There are 5 ways to turn a row about zero (a turn may also mirror it). The second row of each pair is the first, turned, with some noise. The first 50 pairs use one turn. New pairs use 2 turns, one after the other, and a turn may come again.
In the rows, 100 means zero.
Some pairs, each with its turns in order after it:
[134 112 109 83 101 97 114 144 97]
[108 136 90 83 89 101 115 54 96] => Q990

[139 106 101 96 108 75 94 113 112]
[118 108 130 119 90 120 95 109 118] => Q475

[101 109 113 125 102 94 121 108 101]
[118 105 96 103 77 92 104 116 95] => Q528

[97 96 146 71 92 114 98 100 129]
[70 94 131 103 114 138 120 92 108] => Q119

[67 110 77 115 92 92 117 93 86]
[110 81 115 135 98 108 105 76 109] => Q470

[86 35 87 136 90 90 95 119 114]
[60 48 76 128 77 97 113 122 109] => Q528

[84 68 147 80 102 108 90 99 106]
[132 102 71 91 80 106 70 117 128] => Q990

[136 107 98 80 112 96 92 81 123]
[119 105 96 118 121 139 102 83 92] => Q990

[107 111 103 121 63 112 86 93 109]
[53 106 112 110 93 102 95 94 99] => Q470

[107 116 106 87 70 88 120 98 118]
[80 134 115 116 93 95 113 116 96] => Q475

[106 127 92 97 121 99 68 120 97]
[108 81 97 130 104 106 100 79 129] => Q475

[132 79 146 111 89 55 110 107 98]
[88 125 84 69 117 48 110 68 100] => Q470

[87 83 93 103 136 112 116 145 98]
[144 111 100 114 124 92 76 122 89] => Q470

[135 106 73 107 69 119 123 132 126]
[85 145 102 84 120 110 149 98 95] => Q990

[90 112 114 75 82 114 66 83 120]
[60 83 96 115 72 107 120 88 101] => Q475

[128 108 93 103 101 82 125 93 110]
[109 132 128 95 101 109 98 104 109] => Q475

[56 94 97 98 82 60 102 90 65]
[93 86 89 123 112 85 43 116 124] => Q119

[94 105 74 85 86 105 112 101 115]
[93 94 106 84 90 108 85 109 73] => Q119

[106 106 116 103 92 130 119 98 113]
[67 105 105 86 107 92 90 110 109] => Q475

[88 97 131 96 98 117 91 102 96]
[108 101 85 105 89 92 90 105 129] => Q990

[98 105 101 73 119 60 105 107 140]
[129 108 79 93 58 69 117 107 87] => Q470

[105 97 112 118 108 68 97 114 125]
[103 96 116 126 78 92 94 122 117] => Q528

[96 64 63 84 126 73 96 116 126]
[82 107 105 62 104 138 74 106 63] => Q990

[74 125 69 66 125 96 98 64 93]
[88 88 115 53 105 69 79 137 112] => Q119

[64 116 124 81 117 76 138 106 114]
[144 127 87 123 83 86 127 91 123] => Q470

[91 78 141 111 126 107 114 96 79]
[103 65 116 69 127 92 97 116 87] => Q475

[109 121 53 121 86 124 100 58 98]
[113 66 75 53 86 67 96 90 84] => Q119

[88 104 116 113 113 103 134 88 127]
[108 108 105 122 97 76 118 117 128] => Q470

[97 100 93 124 97 106 109 138 93]
[93 100 87 92 66 90 123 98 114] => Q528

[66 122 130 112 83 105 96 100 98]
[93 134 120 119 100 113 119 83 107] => Q470

[83 89 52 72 98 101 110 86 148]
[103 135 84 83 46 75 118 85 113] => Q475

[120 93 133 78 104 93 101 33 92]
[120 98 105 92 137 129 51 118 68] => Q528

[81 38 146 114 110 120 104 78 103]
[133 69 76 69 94 104 82 143 141] => Q990

[57 101 77 104 81 116 81 71 75]
[66 67 72 90 97 65 77 103 104] => Q119

[113 83 150 92 85 113 89 77 106]
[142 96 68 115 93 111 102 114 127] => Q990

[103 111 140 114 53 99 101 85 96]
[129 104 90 129 73 83 134 120 115] => Q990

[125 96 94 99 93 103 71 72 109]
[91 97 105 99 73 137 99 87 95] => Q475

[113 98 99 105 93 131 93 90 81]
[99 77 81 100 91 92 125 101 99] => Q119

[132 123 82 63 79 88 116 91 131]
[125 80 142 75 101 121 98 107 69] => Q119

[119 106 84 87 122 130 103 128 93]
[78 128 91 68 107 89 111 99 123] => Q528

[98 91 96 65 103 131 81 121 126]
[71 116 85 109 129 77 97 78 123] => Q528

[107 74 125 97 96 119 124 89 118]
[73 100 115 67 90 92 90 125 95] => Q475

[98 100 108 110 97 71 137 107 102]
[119 87 112 96 80 77 100 123 93] => Q528

[132 104 113 142 77 96 68 129 123]
[70 120 101 132 44 112 85 96 112] => Q528

[93 56 93 70 107 90 91 107 83]
[133 92 109 62 96 101 74 86 99] => Q470

[69 80 95 115 115 70 101 109 80]
[118 58 102 102 93 108 121 112 117] => Q528

[91 124 99 64 100 120 122 114 87]
[105 135 106 105 115 73 82 79 107] => Q990

[80 58 98 93 120 93 96 102 105]
[136 95 127 79 99 87 95 102 100] => Q470

[76 94 89 96 90 83 77 109 67]
[91 89 95 130 103 71 78 115 103] => Q119

[93 111 113 92 83 84 104 100 88]
[102 85 112 113 99 106 82 102 113] => Q119

New pairs, each followed by its turns in order:
[94 114 103 90 108 117 114 123 120]
[114 124 114 109 104 105 124 100 113] => Q528 Q475

[80 118 130 121 115 118 80 141 92]
[116 108 102 97 55 81 118 101 142] => Q470 Q119

[75 83 103 85 76 107 64 150 116]
[103 121 78 59 76 121 148 106 101] => Q528 Q475

[133 121 104 114 85 102 95 84 95]
[111 84 123 78 116 95 123 107 105] => Q990 Q990

[109 86 92 127 98 79 105 127 100]
[103 64 102 101 82 102 93 88 81] => Q470 Q990

[94 82 108 113 68 92 114 91 61]
[114 106 100 73 84 95 115 90 55] => Q990 Q990

[107 110 102 129 108 111 99 78 115]
[95 118 120 88 79 96 113 79 93] => Q119 Q475

[87 92 122 100 109 98 108 86 78]
[114 103 106 113 126 101 105 95 81] => Q990 Q119

[75 122 116 115 110 77 94 89 78]
[94 112 126 90 128 93 94 70 86] => Q119 Q119

[119 104 124 114 99 100 79 98 68]
[90 95 104 117 83 89 102 139 81] => Q119 Q528

[100 90 92 138 112 98 94 109 111]
[97 106 101 102 75 93 78 91 126] => Q475 Q475

[106 78 50 54 131 79 104 102 103]
[114 106 107 113 53 123 50 105 73] => Q470 Q475

[80 94 90 81 76 111 72 98 105]
[59 86 92 110 99 101 95 103 83] => Q470 Q475

[64 111 80 124 110 105 119 115 90]
[125 133 107 90 84 92 120 77 100] => Q990 Q470

[101 56 93 76 102 102 106 117 83]
[84 95 129 72 126 105 102 76 113] => Q990 Q528

[149 117 96 113 103 96 113 126 106]
[59 81 113 86 94 91 85 93 68] => Q470 Q990

[106 106 61 112 106 92 113 81 82]
[122 109 110 129 76 111 85 94 92] => Q119 Q475

[87 127 126 96 128 116 78 112 122]
[91 122 105 97 111 122 113 95 147] => Q528 Q475

[97 128 157 79 111 125 107 102 107]
[76 142 150 102 98 124 103 100 101] => Q528 Q528

[98 117 77 93 101 129 131 83 129]
[100 137 119 88 89 105 120 96 136] => Q990 Q119

[83 95 98 115 108 76 132 90 119]
[112 121 124 78 99 67 91 106 108] => Q475 Q528

[118 102 93 108 118 114 94 130 92]
[89 94 114 81 94 92 105 121 71] => Q475 Q470

[99 92 112 113 99 111 103 103 74]
[93 93 96 88 112 117 103 104 122] => Q475 Q528

[157 120 65 77 73 103 135 82 99]
[119 111 142 75 159 97 91 66 107] => Q990 Q475

[93 97 111 85 77 111 107 115 124]
[107 84 108 115 78 86 116 85 109] => Q475 Q528

[110 144 91 96 112 105 116 83 93]
[90 119 84 73 73 88 79 93 107] => Q119 Q470

[115 104 62 66 86 93 76 112 108]
[105 81 103 127 125 144 112 96 94] => Q990 Q470

[131 118 94 97 93 67 72 92 97]
[135 113 104 113 132 110 118 93 119] => Q119 Q119

[123 105 100 115 98 68 105 103 102]
[81 110 110 89 112 97 84 103 71] => Q990 Q475

[80 91 117 86 75 63 95 114 96]
[114 108 123 95 110 120 82 91 61] => Q470 Q528

[90 61 90 126 71 109 122 58 90]
[84 82 102 70 81 67 97 124 147] => Q990 Q528

[103 121 114 110 119 131 88 107 102]
[74 122 93 83 127 97 98 93 93] => Q475 Q119

[104 71 91 58 98 101 97 84 96]
[99 92 82 79 99 91 117 110 142] => Q119 Q528

[95 102 109 148 102 96 104 63 124]
[137 75 93 117 81 69 96 129 105] => Q470 Q528

[131 121 72 85 100 88 98 96 101]
[110 72 121 102 98 107 66 84 99] => Q470 Q470

[110 120 98 75 83 124 136 98 101]
[113 92 106 122 96 90 82 71 63] => Q528 Q990

[115 92 110 81 82 101 101 124 96]
[94 88 98 96 80 127 110 100 81] => Q470 Q470

[77 99 49 87 97 91 108 65 85]
[89 64 89 80 67 86 75 70 104] => Q990 Q990

[63 106 115 96 140 92 99 98 116]
[97 96 120 74 102 137 126 80 112] => Q528 Q990

[103 95 83 94 117 135 75 79 75]
[131 69 127 94 101 90 110 116 79] => Q990 Q470

[78 90 102 127 99 75 88 76 90]
[94 95 89 77 106 107 59 114 94] => Q528 Q475

[87 101 137 108 97 111 102 93 114]
[88 113 99 107 83 110 90 126 124] => Q990 Q475

[88 117 111 86 72 92 82 50 95]
[56 121 94 73 92 71 113 107 80] => Q470 Q475

[93 87 101 77 128 103 102 92 79]
[82 95 116 102 119 126 88 103 112] => Q990 Q528

[98 115 108 95 109 105 113 99 96]
[92 106 96 108 100 85 90 90 96] => Q119 Q528

[79 93 87 123 123 90 117 124 112]
[79 107 108 144 100 94 106 89 94] => Q119 Q990

[98 91 111 128 102 82 106 123 96]
[92 115 90 100 110 130 106 87 117] => Q119 Q475

[95 72 78 122 85 92 80 72 128]
[108 85 122 81 138 133 112 111 106] => Q119 Q528

[62 101 119 84 125 150 115 122 95]
[113 48 66 118 74 79 106 126 92] => Q528 Q470

[109 106 70 94 94 103 88 113 97]
[113 99 106 120 113 107 96 110 75] => Q119 Q475

[95 84 120 84 105 85 103 136 87]
[104 61 122 96 109 89 92 108 84] => Q990 Q119

[114 133 102 49 60 116 107 108 96]
[78 76 68 138 112 103 142 99 80] => Q990 Q470

[110 121 72 68 87 107 111 97 88]
[96 94 100 148 104 114 109 112 86] => Q119 Q119

[126 81 110 82 71 113 89 60 123]
[106 77 99 126 124 60 90 63 102] => Q470 Q528

[68 114 100 79 72 123 97 114 77]
[93 141 73 116 105 123 101 81 82] => Q470 Q528

[87 107 100 93 123 101 67 96 95]
[77 95 86 102 114 75 99 82 95] => Q990 Q119

[103 115 94 95 97 102 99 118 138]
[87 107 100 122 100 103 87 72 80] => Q470 Q470

[93 122 92 100 96 101 129 113 83]
[122 98 113 102 117 109 121 88 119] => Q475 Q475

[82 112 88 136 113 91 106 100 83]
[102 92 107 101 138 78 113 106 112] => Q470 Q470

